All rows are made from the same 10 directions, up to rounding. Whole rows:
[[  2 -21  11 -39 -31  -8  12 -11 -14   1  28  -2 -10  16 -13  14  13  -3
   11  18  14   7]
 [ 11  -5 -29   9 -13 -22  30 -12   2   2 -12  -2 -16  14 -19  11  41  -6
   15  -7  29   2]
 [ 26  -5 -18   9 -18   2  -5   0   1   4  12   0   5 -13 -10  11  -2   9
  -14   5  19  18]
 [  6  27  -4   3   2 -27  15  -4  12  26 -49   0 -38   3  -4  14   5 -17
    4 -10 -11  -9]
 [  0  17  22 -27 -14   8  10 -17 -23  -5  -1   7 -17  22   9 -13  -6  -8
   14   0   3 -19]
 [  9  11  18 -11 -17   3  -3 -14 -27  19   2  18 -17   4   1  10 -23 -13
   12   7 -10   5]
 [ 36  -2  -6   6 -31   7 -13 -12 -24   6  17   6   9 -11 -15  11  -3  10
   -1  15  17  21]
 [ -1 -11  13 -12   9 -20  -4 -13   6  -2  24  -5 -11  -6  -8  23 -35 -14
   25  28   0  10]
 [ -8  -3  22  -8   6  12  -4   6  -8  -5   4  27  19  21   5  12 -21  -8
   14  14 -10  -6]
 [  6   9  30 -10  17  -2 -22  34  18  -4 -39   7  33   8   7   7 -12   8
  -18  19 -24 -16]
 [ 52  20  -3   7   2 -46   5  -1 -16   1 -42 -12 -10  -3  -4   1  -4 -10
    9  15  26  -8]
 [ 13 -19  -1   1  11 -36 -12   4  -9  -4   2 -36   8 -25  -8 -12  17   7
    3  16   5   8]
 [  9   5  -5   7 -11  11 -15 -11 -21   0  14 -21  -3 -25   4 -30   8  16
  -12 -11   1   6]]

Rows cut short, each followed by the rest of it:
[ -4   2  -7  23  -5  10   5 -14 -25   8  -5  20   3  10  -7   0  19  -5
  24  -8] | [-4  3]
[ 26   8  -2 -37 -59  12   6  -5  -5  22   6   2 -26   3  -9  14  10  10
 -33  -3] | [13 12]
[-21   1  11  -5  16   1   0   3  12   5   4   7  -9   1   8   9 -28 -13
   4   1] | [-18  -1]
[ -6   3  -4  37  17  20 -23 -14 -17  -3  21   2  12 -25   6 -16 -22   3
  13  -5] | [-12  11]
[ 16 -12 -18   7 -11   3   2   9   5 -10   4  -1  21   2 -10   2  24  15
 -12   2] | [23  6]
[-13  -6  27  -5  11  -7 -24   2  -9  14  -6  -5   7 -11  -3   4  -6  -1
  10  16] | [-37   4]
[ 35  13  -2  -8 -23   3 -27  11   7  12  -6 -23  -1 -34   0  -6  -8  24
 -48   2] | [ 0 12]
[-22  -4  -2   1  10  -2  16   9  16  10 -11  19  -6  17   0  19   0 -15
   5  -6] | [-12  -3]
[-20   1   6 -13  -6  10   3 -17   3   9  23   1 -25  -3   1   5 -18  -8
   6  -4] | [-11   5]
[ 24   9 -15  16 -10  -4   1  -7  19   8  -9  13  -6  -1 -18  34 -12  -2
   4  11] | [13 13]
[  0 -11  25 -26  -7   3  -2  -9 -26 -24  17  -3  18  21   0 -16  10   5
  22  19] | [ 11 -14]
[ 10  16  18 -37 -36   6  -6  -7   3  16 -10  -8 -23   2  -6   5   7  10
 -19   4] | [-10  -2]
[ 17   0 -10 -15 -22   8  10  -9  -2  -9  32  -1 -13  -3   4   0 -22   0
 -12  -1] | [31  7]
[-45  -2  -4   4  44  11  25  11  31 -30   9  10   3  22  25 -12 -20 -16
   8 -19] | [  3 -25]
[ -5  25   7  17  -3  15 -25 -16   5  23 -19  -3 -15 -21  -7   0  -3   8
  -1  -6] | [-36   5]
[ 17   5  -9  33  17 -18 -13 -11 -28 -15 -20 -30  15 -17  -4 -40  38  14
  18  -3] | [ 8 -9]
[-31  -8  16   1  44 -38   0  21   0  17 -26 -16  -9 -12  16 -10  -3 -21
   6  -6] | [-39  -8]
[  3   3   2  -4  -1   4  16  -1 -23  -7   7  16  -1  17  14  -8 -12 -13
   8  -7] | [15 -8]
[ 17 -42  -5 -20  -4 -33  22  41 -36   4  10   9  26  13  11   4  12 -15
 -15   5] | [25 11]
[-11 -24  -4  -9   0   0   3   2  14  -8  32  -3   6  -2  -6  13  -5   1
   0  10] | [ 8 12]
[ 10   6  -7  -8   6 -10   9  15  17  -4  -7  -6  -7  -2  11   0 -17  -4
 -21  -5] | [14 -5]
[  0  16   1   6   1   6  19   8 -27   1 -31  24   3  28  16 -17  16 -11
   5 -22] | [  2 -22]
[ 18  -6  -3  -7  17 -33   4  13 -12 -10   5 -27  -4 -19  17 -21 -19  -8
 -11   2] | [19 -2]
[  5   2 -31  22   3  26  19   9  15 -21  13  22  15  12  11  -1 -10   1
 -14 -20] | [34 -3]
[ 24   1 -20  18 -11  35 -11  37  20  -4   0  27  41  -3   8  13 -16  19
 -51  -7] | [14 12]
[ 20   8 -10   7  -8  13  -6 -11  28 -17  12   5   6  -1 -13  20 -22  10
   0  16] | [23  5]
[-13 -15  -2 -10  19 -23  15  10  16 -11   3 -12  -3   5   4   2   0 -10
   4   3] | [ 8 -6]
[-11  15   8  20  10  26   2  -3 -31  -4 -11  29  14  19  16 -20  -1  -7
  17 -17] | [-10 -16]
[ -5  -9 -12 -11 -19  -7  26  -8 -14  20  16  10 -30   6  -1  12   2 -18
   3 -12] | [ 9 12]
[ 21  -2  -9  -4  -7  10  -6  -4   8 -39  22 -24  20  -6  -1 -23   6  25
 -12   8] | [38 -7]
[ 15  11  14  18  27 -22 -14   7  -4   8 -24  10   7  -8   4  16 -39 -16
  15  19] | [-14   0]
[  3  -4  -4   8  16 -34  12   9  21   3 -37   2   3  16 -17  26  21 -10
  19  14] | [ 1 -6]
[ 15  26  32  -7  -5   7 -36 -25 -19  -3  -4 -21  -6 -21   0 -23 -17  14
  10  17] | [-19  -8]
[-32 -32  17  -5   3  13  -2  20 -30  18  15  31  27  15   6   8  10 -10
   8  -1] | [-32  11]
[  1 -28   0 -13 -11  -7   7  -1 -24  -4  30   1   9   5  -5   2  10  -3
  10  10] | [14 11]
[ 17  15 -18   9   3   5  -1  -7  17 -16  14 -16 -11 -20   9 -12 -28   7
 -17  -7] | [25  0]
[ -7  -5  34 -32   6   8  -6  35 -11  -3  -9  17  27  20  24  -6 -18  -3
 -19   7] | [-17 -16]
[  6   5  11 -20   2  -1 -23   7  20  -9  10 -34  -2 -28   8 -16 -19  18
 -30   7] | [-4 -1]
[ -7   5   8  20  45 -25   3   8 -12  -9 -22   0   7   2  17 -14 -18 -20
  24   0] | [ -7 -16]
[-10  -2   0   6  18 -27  -2   9   7  17 -24 -18 -12 -15  -1  -2  12  -5
  -2  -5] | [-22   1]
[ 18   8   3  12 -15  16  -7  -2 -12   9  -6  32  14  10  -7  21 -12  -1
   6   9] | [0 8]
[  4  -7  15 -39 -14   3   7  24  34   2   3  22   5  23  -1  42 -30  -5
 -22  21] | [4 1]
[ 26  19 -41  76   8  31 -18  -7 -12   8   9  23  14 -36   6  -3 -34   4
 -10 -23] | [ 9 25]
[ -1  10   9 -23  -2   5   2 -20  22 -21  25 -12 -21   0   2   3 -36  -1
   6  12] | [15 -7]
[  8  10  -2  17   4   5 -13   8  -4  21  -6  12  -2 -19   8   9 -31  -6
 -14  -5] | [-17  13]
[ 20  10  13 -12  -4  -9  14   6  -8  -6 -22  25   7  32   1  17 -11 -13
  14  15] | [ 15 -15]
[ 16  -8   9 -23 -28   2  -4   6 -10   6   2   5   9   9  -9  10  14   9
 -11  13] | [4 6]
[  6   5   0   9 -12  -8  -6   0  -1  44 -18  20 -17  -9 -14  38 -10 -12
   0   5] | [-27  22]
[  0  -2  10 -14  -3 -14   9 -10 -10   2   1   2 -12  11  -5   8  -1 -12
  20  10] | [ 2 -3]
[ -9 -16 -15  17   2 -11   8  -7 -13   3  -1  -8   2   0 -12  -7  43   1
  16  -8] | [1 5]
[-14   0  11 -24  12 -14   0  18  12  12  -1 -16 -19 -15  19  -6 -25  -9
 -26  -8] | [-18  -2]
[ 16   0   9 -17  15 -26  -4  10   6  -6   7 -20  -8 -17  13  -1 -42  -9
 -11  14] | [9 0]
[ 25   3  -3   6 -27  -3   6  -7 -38  22 -10  25  -3  11  -9  14  10  -9
  12   2] | [ 6 11]
[  2  -3  12   3  10   4   6  21 -18  -2 -13  35  27  27  11   9 -12 -13
   8   5] | [-2 -9]
[-17  -6   4 -17 -18  -8  13   2 -20  38  -5   5 -28   1   2   4  18 -14
  -8 -18] | [-24   9]
[ 10 -16 -10  -3  -1 -16  12   5   4   4  20   9  -4  -1  -3  26 -23 -15
   3  11] | [18 16]
[ -6  -1   2 -12  -6  13   9  -6  -8  -6  26   9  -8   6  10  -2 -23  -8
   1  -4] | [9 0]
[ -1  -5   0   5  -8   3 -20   0   3   9  -5 -18   8 -18 -13  -6  29  21
 -11   1] | [-17   9]
[ -4   2  -2 -11 -10 -13  -2  16   7  32 -24 -14 -19 -16   0   1  20   3
 -31 -14] | [-24   7]
[ 20  14  22 -42 -35  12  -2   0  -6   8   7  10 -14   8   5  11 -28   1
 -20  11] | [ 4 -1]
[-17 -17  -2 -23 -18   3   0  -5  24  -2  15 -22  -5  -1 -18   4  37  18
 -10   3] | [-2  5]
[-13  -3 -12 -20   5 -14  34 -18  19 -13  34  -8 -41   7   7   7 -31 -24
  13  -4] | [29 -3]
[ 17  19 -19  26  -6   2  -9 -16  12   9 -12  -9 -14 -20 -12   3   3   9
  -5  -7] | [3 8]
[ 17  16  22 -13 -12  21 -32   5  21  -9 -10  -2  20  -4  -5   7 -15  25
 -20  22] | [-10  -5]
[-13  -9 -20  22  23  -7  12  16  43 -12 -22   7  19  16 -12  21  24   2
   5   0] | [ 6 -6]
